There are 7 hidden switches. A switch that is on adds its own fixed numbers to the row, and there is some noise. The rows also spread widely along 9 directions, which tell nothing about the answers.
Known rows, each followed by its switches (1 for on, 0 for off):
[ 0.63 -3.08 -0.75 -2.70  2.54  0.76 -0.56  0.53 -2.25 -0.57  1.71  1.18
 -0.06  1.16 -0.51  5.16  0.89 -0.44 -0.11  2.69 -3.07 -2.05  0.08 -2.03
 -4.39 -0.79 -0.55  0.66 -0.56  0.68 -1.15  2.85 -1.43] => 1 0 0 0 0 1 0
[ 0.51 -0.14  1.31  1.36 -0.41  2.65 -0.39  1.80  0.64 -0.50  0.73  0.57
  0.07  1.14  1.31  1.42 -0.74 -2.03  2.69  0.40  3.71 -0.95 -1.56 -0.39
  1.85  0.70  0.10 -0.57  0.05 -0.08 -1.21 -2.22  0.05] => 0 0 1 0 1 1 1
[ 1.21 -0.17  1.63 -2.33  1.33  1.37 -1.21  1.82 -0.89  0.04  1.48  0.38
  0.10  1.27  1.17  0.89  0.39  0.63  1.34  1.64 -0.36 -2.60 -2.54 -0.25
 -0.96 -0.50 -1.60 -0.97 -1.98  0.08 -1.88 -0.28 -0.90] => 0 0 0 1 1 0 1
[ 0.89 -0.86 -0.47 -2.39  0.47 -0.69 -1.23 -0.21  1.27 -2.40  2.19  1.19
  0.83  1.08  0.26  0.86 -0.14 -0.50  1.96 -0.17 -1.39 -1.88  0.24  0.52
 -2.52 -1.91 -2.00  2.66 -1.36  1.44 -2.87 -1.67 -3.43] => 1 0 0 1 0 0 1
[ 1.27 -1.56  0.41  1.34  3.32 -0.51  0.56 -1.30  0.14  0.34  0.46 -1.81
  0.37 -1.04  0.66  3.31 -1.16  0.29  1.99 -0.01  1.65 -2.10  0.02  0.70
 -0.58 -0.63 -1.99  0.91  0.21  1.44  0.80 -0.02 -1.31] => 1 1 0 0 0 0 0
[ 1.41  1.43  0.92 -1.46  1.82 -0.22 -1.70  0.90  0.29 -0.53  2.11  0.07
  0.26  1.15  1.73  0.71 -0.27 -0.32  1.14  0.25  1.25 -1.40 -2.06  0.07
 -0.58 -0.80 -2.91  0.43 -0.91  0.35 -2.00 -0.50 -1.57] => 0 1 0 0 1 1 0
[-1.59  1.02  0.98  1.23 -0.99  4.69 -1.34  2.27  1.82 -0.35  2.86  3.65
  0.60  1.69  2.61  0.84 -1.10 -1.39  2.60 -1.24  1.74 -3.05 -3.19 -0.48
  0.77  1.74 -2.44 -0.47  0.87  0.72 -3.46 -4.15 -0.69] => 0 0 1 0 1 1 0
[ 3.42 -0.40  3.69 -1.36  4.93 -1.24 -1.91  1.58 -2.53  1.30  1.50 -1.40
  0.55 -1.63  1.61  0.13 -0.44  0.50 -0.71 -0.17  0.34 -2.59 -1.88  1.24
 -1.16  0.22 -3.83  0.10 -1.86 -2.79 -1.50  2.76  0.31] => 0 0 0 0 0 1 1
[ 0.31 -1.04  2.45 -2.64  2.73 -0.18 -2.49  1.91 -0.24  0.47  2.64  1.23
 -0.19 -0.94  0.47  1.63 -3.73 -2.28  0.47 -0.79 -1.70 -4.77 -3.25  0.80
 -1.82  1.04 -3.85  3.48  0.50 -4.63 -6.98 -0.43 -1.50] => 0 0 0 0 0 0 1
[ 0.16 -0.35  0.31 -2.38  1.08 -0.26  0.01 -3.78  3.03  1.15  3.14  0.15
  0.53 -0.60  0.79  4.69 -0.98 -3.28  4.31 -0.57  2.33 -3.97 -3.78 -0.22
  0.73 -3.11 -2.29  2.41 -1.21  0.91 -2.20 -2.90 -4.68] => 1 0 0 0 1 1 0
[ 0.79  2.42  0.83  1.50  1.12 -1.82 -0.92  0.51  1.55 -1.32  1.75  0.61
  1.66  0.74  1.45 -0.73 -2.03 -0.32  1.21 -2.04  2.07 -0.89  0.06  2.10
  0.64 -0.58 -3.77  2.46 -0.23  1.49 -2.22 -1.78 -1.52] => 1 0 0 0 0 1 0
[ 1.62  0.84  2.42 -0.10  3.29  0.08 -1.50  0.60 -0.97  0.50  1.93 -0.70
  1.07  0.27  1.25  0.21 -0.77  2.16  1.38 -1.07  1.13 -2.68 -2.30  1.00
  0.08 -0.27 -3.81 -0.88 -1.41  0.76 -0.46 -0.28 -0.33] => 0 0 0 0 1 1 1
[-1.49  2.89 -1.06 -3.36 -0.02 -3.46 -1.38  0.45  1.47  0.38  2.61  1.96
  0.11  2.98 -1.29  2.54 -0.82 -1.00  1.83  2.29 -0.39  1.61 -1.28  1.41
 -1.41 -2.16 -2.11  2.61 -1.41  1.27 -4.03 -1.62 -2.10] => 0 0 0 0 0 1 0
[-0.74  2.02  0.57 -0.89  4.20 -2.53 -1.16  0.92 -2.00 -1.03 -0.61  0.07
  0.91  2.28  0.46 -0.37 -2.12  5.78  1.34 -0.63 -2.41 -3.14 -3.16  0.66
 -1.13 -0.57 -5.07 -1.76 -2.59  1.07 -1.41 -0.40 -0.67] => 0 0 1 0 0 0 1
[-0.05  0.61  0.18  2.45  3.59 -0.74 -0.66  2.24 -2.61 -0.12  0.30 -0.43
  0.93  1.29 -0.40  1.57 -1.91  3.56  0.29 -0.15  0.31 -0.51  1.46  1.90
 -1.14  1.60 -2.65  0.05  0.89  1.96 -0.42  1.59  1.46] => 0 0 1 0 1 0 0
[ 1.31 -1.32  1.80 -2.16  3.44  1.46 -2.26  1.37 -1.40 -0.46  1.84  0.28
  0.25  0.38  1.41  1.09 -0.89  2.26  0.79 -0.55 -2.23 -4.42 -2.88 -0.26
 -2.52  0.41 -4.14 -0.53 -0.42 -0.31 -2.34  0.07 -1.15] => 0 1 0 0 1 0 1
[ 1.26  0.16  4.05 -2.02  1.39  4.68 -2.11  1.86  0.43  0.27  2.97  2.09
  0.79 -0.49  4.91 -1.24  0.03 -1.65  1.03 -1.30 -0.14 -6.77 -6.84 -0.84
  0.12  0.92 -4.61 -1.98 -2.19 -2.39 -3.31 -2.38 -1.45] => 1 0 0 0 0 1 1
[ 0.31  2.21  0.43 -2.85 -0.90  0.91 -3.14  4.63 -0.82 -2.83  2.67  3.36
  0.40  4.20  1.55 -1.27 -0.28 -0.61 -1.46  1.17 -2.39 -0.42 -1.67 -1.04
 -2.44  0.74 -2.89  0.77 -0.82 -1.45 -6.34 -0.19 -0.76] => 0 0 0 0 1 1 0
[-0.55 -0.63 -0.42 -3.11 -1.01  3.39 -1.80  0.44  2.17 -2.47  2.28  3.60
  0.30  2.11  2.02  0.54 -0.54 -0.07  3.11 -1.48 -1.55 -4.86 -4.36 -1.85
 -1.49 -0.08 -2.74 -0.07 -1.04  0.84 -4.89 -4.43 -3.65] => 0 0 1 0 1 0 1
[-1.50  1.42 -0.33 -1.71 -2.10  3.07 -0.96 -0.11  3.04 -0.07  3.32  4.24
  1.81  2.99  1.14  0.42  1.13  0.57  3.93 -0.88 -0.60 -1.24 -2.09  1.00
 -1.01 -1.42 -2.24 -0.60 -1.10  5.92 -1.76 -5.48 -2.65] => 1 0 0 0 1 0 1

New rows, each followed by its switches (1 for on, 0 for off):
[ 2.54 -0.33  2.39  0.28  0.39  0.98 -0.26  3.04 -0.94 -0.25  0.47 -0.77
  0.18  0.12  1.75 -0.08  0.89 -1.85  0.47  2.41  1.78 -0.20  0.47  1.07
  0.18  0.33  0.04 -0.29 -1.14 -0.57 -0.28  0.54  0.56] => 1 0 0 1 0 0 1
[ 0.91  1.02  2.13 -1.17  1.26  1.20 -1.34  0.22  1.15  1.31  2.58  1.21
  0.99  0.35  1.63  0.03  0.74  0.41  2.82 -0.97  1.26 -1.50 -3.15  2.10
 -0.09 -0.27 -2.82 -1.02 -1.61  1.95 -1.25 -2.16 -1.52] => 0 0 1 0 1 0 1
[ 2.07 -2.47 -1.45  1.36  1.87 -0.21 -0.36  1.73 -2.02 -4.66 -0.83 -1.08
 -0.32  2.05  0.04  2.49 -1.75  0.57 -0.16  0.53  0.70 -1.57  2.16 -2.66
 -1.79  0.31 -0.19  1.46  0.51 -0.48 -1.68  2.19 -0.59] => 0 0 1 0 1 1 0
[ 2.13 -0.73  0.75 -0.50 -0.38  0.42 -0.88  0.35  1.57 -0.23  2.08  0.19
  0.36  0.34  0.42  0.97 -0.10 -1.53  2.06  0.01  2.23 -0.16  0.15  1.26
 -0.25 -0.73 -0.77  1.46 -0.27  1.41 -1.61 -2.04 -1.67] => 0 0 0 0 1 0 1
[-2.11  1.44  0.73 -0.13 -0.82  2.20 -1.14  2.89  0.64  0.54  1.69  2.91
  0.47  3.04  0.18  1.40 -0.74  0.10  2.72  1.10  0.33  0.02 -1.94  1.09
 -0.11  0.65 -1.27 -0.72  0.20  1.89 -2.84 -3.31  0.18] => 0 0 1 0 1 0 1
[ 0.97  1.61  3.74 -3.35  2.86 -0.98 -1.67  1.22 -0.97  3.57  2.36 -0.74
 -0.04 -0.02  0.44  1.96 -0.85 -0.97  1.51  1.97  0.82 -1.59 -4.46  1.87
  0.52 -0.63 -2.59 -0.06 -1.84 -1.78 -2.63 -0.17 -0.38] => 0 0 0 0 1 0 1
[ 2.15 -0.28  1.15 -2.05  0.56  2.30 -2.15  4.09 -1.92 -0.76  2.95  1.78
 -0.18  2.08  1.14  0.46  1.80 -1.69 -1.77  2.15 -1.21 -0.04 -0.02 -0.85
 -3.07  1.19 -0.87 -0.17 -0.36 -0.82 -3.28  2.28  0.19] => 0 0 0 0 1 1 0
[ 0.38  3.25  2.66 -0.06  4.67 -0.70 -2.32  3.22 -3.10  2.24  2.12  0.60
  1.69  1.26  0.41 -0.58  0.37  4.12 -0.46  0.11 -1.17 -0.06 -1.10  3.91
 -1.98  1.50 -4.60 -1.47 -1.19  1.82 -0.67  2.30  1.58] => 0 0 1 0 1 0 0
[-0.01 -0.30  0.81 -1.69  1.75  1.33 -0.55  1.42 -1.18  0.31  1.40  1.25
  0.08  1.05  1.39  2.75  0.17 -0.72  0.06  1.95 -1.00 -2.74 -2.68 -1.26
 -1.35 -0.18 -1.94 -0.77 -1.28 -0.49 -1.67  0.42 -0.68] => 1 0 0 0 0 1 0
[-1.21  0.16 -0.66 -0.22  3.46  0.64 -1.77  1.73 -2.57 -2.29  1.08  1.31
  1.10  3.31  0.24  2.64 -1.15  3.04  1.07  0.20 -3.07 -2.58 -0.53 -1.16
 -2.89 -0.09 -3.38 -0.20  0.02  1.74 -1.35  1.26 -0.63] => 1 1 1 0 1 1 0
[-0.30 -0.72 -0.48 -2.62  1.19  1.13 -0.60 -2.01  2.00 -1.02  2.53  2.29
  1.04  0.27  1.56  1.90  0.64  0.04  3.17 -0.91 -1.56 -4.36 -2.53 -0.11
 -2.24 -1.74 -2.75  1.07 -2.09  2.32 -2.11 -2.23 -4.29] => 1 0 1 1 0 0 0
[ 0.15  0.42  0.40 -2.39  3.29 -1.90 -1.04 -3.53  2.01  2.36  4.14  0.70
  2.11 -1.02 -0.78  3.64  0.97 -0.27  3.90 -1.38  0.18 -1.12 -0.05  3.58
 -1.96 -2.67 -2.66  3.28 -1.47  4.12 -0.47 -0.37 -3.92] => 1 0 1 1 1 0 0
[ 1.69 -0.71  1.07  0.78  1.39  2.35  0.40  1.63 -0.81 -0.13 -0.22 -1.58
 -0.94  0.43  2.02  1.96 -0.39  0.19  1.13  1.79  2.69 -2.41 -2.27 -1.24
  0.82  0.70 -0.88 -1.88 -0.31 -0.27  0.33 -0.34  0.54] => 0 1 0 0 1 0 0
[ 0.16  1.28  0.07  2.23 -0.37  0.50 -1.26  3.49 -0.52 -1.82  1.72  1.64
  1.72  2.40  0.03 -0.09 -0.01 -0.36  0.58  0.53  0.92  2.70  4.21  2.44
 -1.22  0.90 -0.40  2.05  1.06  2.81 -1.58  0.32  0.55] => 1 0 1 1 1 0 0
[ 0.28  1.79  1.77  1.75 -0.97  1.85  0.12  2.78  1.21  0.53  0.30  0.57
 -0.32  1.04  2.25 -0.01 -1.25 -1.11  2.13  0.95  4.01 -0.97 -2.87  0.59
  3.02  0.34 -1.19 -1.91 -0.68 -0.13 -0.69 -3.67  1.12] => 0 0 0 0 0 1 1
[-0.77 -0.42  2.39  2.27  2.62  2.11 -0.57  3.06 -1.20  1.82  1.21  0.45
  0.14 -0.52  0.37  2.58 -1.27 -0.38  1.96  0.72  1.81 -1.50 -0.47  1.65
  0.59  1.51 -1.16 -0.59  0.48 -0.61 -0.18 -0.25  1.79] => 0 0 1 1 0 1 1
[ 2.51 -1.60  0.55 -1.42  0.77 -0.74 -1.16  1.77 -0.88 -2.15  0.61 -0.56
 -0.47  1.14  0.16  0.99 -1.47 -0.94  0.13  0.96  0.33 -1.21  0.38 -0.76
 -1.37  0.01 -0.78  2.20  0.02 -1.75 -3.69  0.70 -1.17] => 0 0 0 0 1 0 1
[-1.10  0.93  1.26 -2.21  3.06 -1.44 -0.72 -3.82  3.23  3.56  4.47  1.02
  1.16 -2.43  0.37  3.86 -1.02 -1.33  4.50 -2.20  1.57 -4.40 -3.95  2.76
  0.07 -2.23 -4.31  2.86 -1.58  1.70 -1.71 -3.33 -4.15] => 0 0 0 1 0 1 0
[-0.88  0.86 -0.91  2.92  0.73 -0.11  1.26  0.81  0.80 -2.97 -1.41 -0.95
 -0.13  1.47  1.67  1.57 -4.09  1.19  2.60 -0.06  3.49 -3.67 -1.91 -1.84
  2.98 -0.52 -1.80 -0.35 -0.44 -0.24 -1.09 -3.39 -0.81] => 0 0 0 1 0 1 0
[-2.23  2.77  0.60 -0.21  0.00  1.93 -0.84  0.09  1.98  1.63  3.22  2.70
  0.96  1.89  1.33  2.21 -1.07  0.47  3.41 -0.58  1.57 -2.65 -4.13  0.81
  0.98 -0.42 -3.36 -0.54 -0.46  3.05 -1.99 -4.80 -1.41] => 0 0 0 0 1 1 0
[ 4.35 -0.28  1.41 -1.99 -1.54  0.39 -0.66 -0.59  3.51 -1.46  2.05  0.23
  0.12 -0.22  3.03 -1.39  1.88 -3.56  1.92 -0.85  3.82 -0.63 -0.98  0.39
  0.20 -1.56 -1.04  0.85 -2.46  0.63 -1.50 -2.66 -3.25] => 0 0 0 0 0 1 1
[ 1.03  0.42 -1.30 -2.41 -1.77 -0.18 -0.62  1.05  0.98 -3.18  0.43  0.93
 -0.44  3.87  0.97  0.78 -0.35 -0.80  1.97  1.73  0.86 -0.44 -1.59 -2.54
  0.20 -2.18 -0.25 -0.01 -2.00  0.79 -3.10 -2.49 -2.36] => 0 0 0 0 1 1 1
[ 1.19 -0.30  1.09  0.32  0.90  0.01 -0.70  2.39 -0.82  2.63  2.46  0.20
 -0.23  0.30 -1.14  4.00  0.70 -4.19  0.63  2.78  3.00  3.25  2.37  2.25
 -0.72  0.63  1.66  2.35  1.24 -0.09 -1.25  2.07  0.73] => 0 0 1 0 1 1 0
[-0.71 -0.19 -0.38 -1.82 -0.14  0.92 -0.55  2.31  0.30 -1.00  0.06  1.17
 -0.97  2.54  0.57  1.70 -1.15  0.24  1.81  2.36 -0.63 -1.45 -2.66 -1.17
 -0.78 -0.21 -1.15 -1.00 -0.74  0.38 -2.48 -2.50 -0.76] => 0 1 0 0 0 0 1
[ 1.83  0.22  1.46 -3.93  1.47  0.18 -0.39 -4.34  4.83  3.99  4.43  1.01
  1.01 -1.89  1.53  1.76  4.17 -1.08  5.09 -1.04  2.58 -1.01 -3.44  3.25
 -1.09 -3.43 -3.07 -0.73 -3.22  5.57  2.19 -4.20 -4.28] => 0 1 0 0 0 1 1
[ 0.28 -1.37 -0.16 -0.54  1.81 -1.48 -0.79 -1.70  2.41  0.89  2.94  0.67
  0.46 -1.26 -0.70  3.33 -2.00 -1.50  3.11 -1.75  1.31 -1.92  0.28  1.80
 -1.03 -1.26 -2.50  3.83  0.59  0.90 -2.13 -2.16 -2.80] => 0 0 0 0 0 1 1
[-0.64 -1.26 -0.27 -0.25 -1.82  4.83 -0.53  1.15  3.46 -1.65  3.19  3.70
 -0.01 -0.07  2.60  0.89 -0.48 -2.27  2.27 -1.52  0.63 -4.52 -2.02 -0.45
 -1.18  1.31 -2.01  1.24  0.52  0.67 -4.00 -4.98 -2.58] => 0 0 0 1 0 0 0
[ 0.96  1.74  0.13  0.04 -1.07  0.65 -0.67  2.49  1.53 -1.17  1.61  1.92
  0.28  2.08  1.82 -1.52  0.40  0.17  0.28  0.04  1.16  0.66  0.07  1.63
 -0.92  0.83 -2.13 -0.05 -0.62  2.01 -2.27 -2.23 -0.40] => 0 0 0 0 0 0 0
[-2.46  1.32 -0.18  0.27  1.73 -0.77  0.05  1.14 -0.05  0.95  0.77  1.17
  0.09  1.22 -0.22  3.03 -3.70  1.67  1.82  0.70 -0.09 -2.78 -2.80  0.92
  0.02  0.34 -3.13  0.74  0.18  0.44 -3.11 -2.41 -0.16] => 0 0 0 0 0 0 0
[ 1.47 -1.25 -0.57 -0.89  1.79 -0.10  1.29 -0.94 -0.17  1.27  0.82 -0.70
 -0.15  0.31 -0.10  3.32  2.08  1.55  1.46  2.31  1.18 -0.26 -0.25  0.42
 -1.89 -1.17 -0.52 -1.57 -1.88  3.50  2.14  0.26 -0.95] => 0 0 0 0 0 0 0
[-0.19  2.24  0.07  1.41  0.41 -0.88  0.22  2.44  0.07 -1.01 -0.40  0.09
  0.02  2.12  1.25 -0.05 -2.56  1.18  1.01  0.77  1.74 -0.97 -1.59  0.59
  0.96  0.59 -2.49 -0.35 -0.56  0.21 -2.43 -2.07  0.28] => 0 0 0 0 0 0 0
[ 0.70  3.98  2.08 -0.82 -1.56  1.02 -1.53  1.45  3.01  1.27  3.50  2.53
  1.79  2.12  1.95 -2.54  1.38  0.73  3.03 -0.90  2.30  1.09 -2.43  3.75
  0.96 -0.51 -3.26 -1.24 -1.78  4.42 -1.12 -4.81 -0.98] => 0 0 0 0 1 0 1
[-1.55  2.76  1.03 -3.02 -1.29  1.39 -2.24  0.64  2.96  0.99  4.71  4.05
  1.36  2.06  1.32  0.97 -0.52 -2.48  2.45 -0.40 -0.28 -1.58 -3.50  1.42
 -0.75 -0.63 -3.19  2.01 -0.53  1.56 -5.60 -4.34 -3.05] => 1 0 0 0 1 0 0
[-0.87  0.77 -0.79 -1.00 -0.34  1.77 -0.01  0.56  2.17 -0.40  1.85  1.78
 -0.14  1.94  1.22  1.97  1.35 -0.11  3.01  1.60  1.12 -0.84 -1.82 -0.31
 -0.45 -1.13 -1.18 -1.26 -1.33  3.06 -0.14 -3.33 -1.65] => 0 1 0 1 0 1 0
